The first 4 rows are patterns. Each new row is the sum of 2 different patterns, raised or lowered, with some noise. Before adding, each is slid sideways (what falls off one end comes back at the other) and multiplied by a number that may be negative. Names go in the order of the patterns.
In the rows, 128 means zero.
Some rows, each with the names of its patterns after it:
[106  99 121 119 128 131 139 138 155 138 121 124 125 139 113 142 164 164
 132 136 124 101 110 115 130 136 135 138 101 130 125 155 122 119 152 124
 104 125 163  90 149 138 112 137 113]	j_886
[110 102 104 129 124 125 153 123 147 130 145 153 173  98 132  97 116 175
 128  99 115 138 108 141 123 126 138 111 135 160 158 158 135 120 119 130
 131 113 139 115 126 138  81 100 138]	j_306
[119 132 141 124 134 127  88 105 160  88 135 133 153 116 141 120 119 147
 130 159  97 113 150 140 123 114 147 117 137 146 106 117 173 163  97 111
 123 147 110 111 112 176 129 141 138]	j_822
[159 120 193  91 121 165  99 166 122 132 117 148 137 137  81 113 143 139
 121 146 137 131 116 133 121 123 140 108 120 154 101 148 130 144 144 166
 156 144 153 127 131 162  96 172  81]	j_679

New rows. What belongs after each?
[158 116 168 155 158 130 156 139 192 172 131 138 181 157 131 142 159 158
 149 146 136 191 159 140 178 134 153 148 139 128 130 120 123 170 129 131
 178 132 181 136 153  99 190 159 141]	j_822 j_679
[128  81 117 130 119 121 103  73  58  63  88 111 116 106 108  97  95 111
 124  90 137 144  91 102 123 148  76 121 112  70 113  75  86  68  77  58
 130 102 137 121  81 110 123 111  93]	j_886 j_306
[203 167 155 165 186 157 195 129 188 111 192 142 219 117 118 171 148 160
 152 159 161 163 171 155 102 152 168 186 123 159 176 164 137 147 160 140
 170 147 130 170 159 198 133 156 164]	j_822 j_679
[157 157 112 151 132 145 168 159 139 153 142 137 168 159 125 179 144 148
 119 156 136 164 152 130 157 124 160 156 146 124 159 161 128 159 134 125
 151 152 112 123 171 163 154 146 165]	j_886 j_822
[ 73  61  76  86  80  99  71 107  77 105  80 115  78 129 100  69 101  74
  96  81 104  75  86  94  86  83  91  76  80  69  88  88  97 104  93 106
  88 112 111 105  88  84  73  77 113]	j_306 j_679
[194 153 149 120 125 133 137 104 144 135 139 118 136 125 165 128 130 190
 150  91 162 165  99 139 155 112 151 129 103 109 109 152 148 125 138 151
 174 134 139 127 121 164 130 118 147]	j_886 j_822
[125 150  64  85 111  99 104  85  89 124 109 112 110  73  96 113 101 100
 106  77  84 115  75 100 100 120  83 103 106  82 119 101 125  85 106 125
 114 106  90 113 107  91 129  65 104]	j_822 j_679
[129 138 195  83 151 165 132 146 116 130 104 140 143 127 136 179 173 148
 139 130 148 126 140 115 185 178 185 151 144 139 121 120 131 142 124 132
 170  89 146 140 183 126 141 159 131]	j_886 j_822
[174 126 167 159 142 152 141 146 140 158 147 150 151 161 162 169 164 140
 147 152 144 130 167 175 172 146 160 147 128 146 140 161 160 164 169 146
 141 150 162 143 163 173 138 127 153]	j_886 j_306
[148 176 145 127 141 155 152 165 166 149 197 140 191 183 211 144 192 155
 161 221 159 136 174 143 175 134 178 151 219 115 160 216 163 216 161 156
 143 176 168 153 132 137 169 177 113]	j_306 j_679
[129 139 137 140 157 157 164 147 158 141 139 152 127 155 166 129 149 151
 164 147 178 181 161 148 167 139 169 132 176 120 183 156 200 123 143 174
 119 171 129 145 142 165 156 149 119]	j_886 j_679
[117 114  74 125 114  99  82 122 151 125 117 107  87  97  96  58  79 137
 126 119  65 120 116 145  62  96 119  94  89  98 128  72 120 115 120 132
  65 116  73  95  78 116  97 123 122]	j_886 j_822
[125 112 127 124 120 117 118 127 124 133 121 116 118 125 126 124 130 112
 118 125 103 102 131 126 123 110 125 118 109 126 114 131 126 132 137 132
 107 122 117 113 140 130 106 105 124]	j_886 j_306
[162 127 112 106 129  96 122  58  97 109  99  67 151 114 140 111  73 106
 132 132  88 122 120  94 128 103 138 118 113 107  97 124 118 121 136  84
 158  66 146 107 154 122 130 132 103]	j_306 j_679
[138 163 162 180 139 143 179 158 137 130 168 147 165 184 153 158 185 174
 135 142 169 168 148 133 151 192 145 168 177 155 142 185 145 157 164 129
 151 189 148 165 165 174 149 160 147]	j_886 j_822
[100 111 122 120  92 121 133 121  75 133  96 104 125 106 116 126 125 117
 133 122  99 122 105  96  97 122 109 118 110 113 105  81 105 116 100 111
 130 128 113 116 105 102 117 131  95]	j_886 j_822
[132 118 134 121 144 113 126 110 103  85 133  99 134 134  94 122 132 139
 105 108  86 121 115 117 152 130 111 100  97 111 119 145 119 121 111 118
 135 105 117 168 141  90 160 122 129]	j_886 j_306
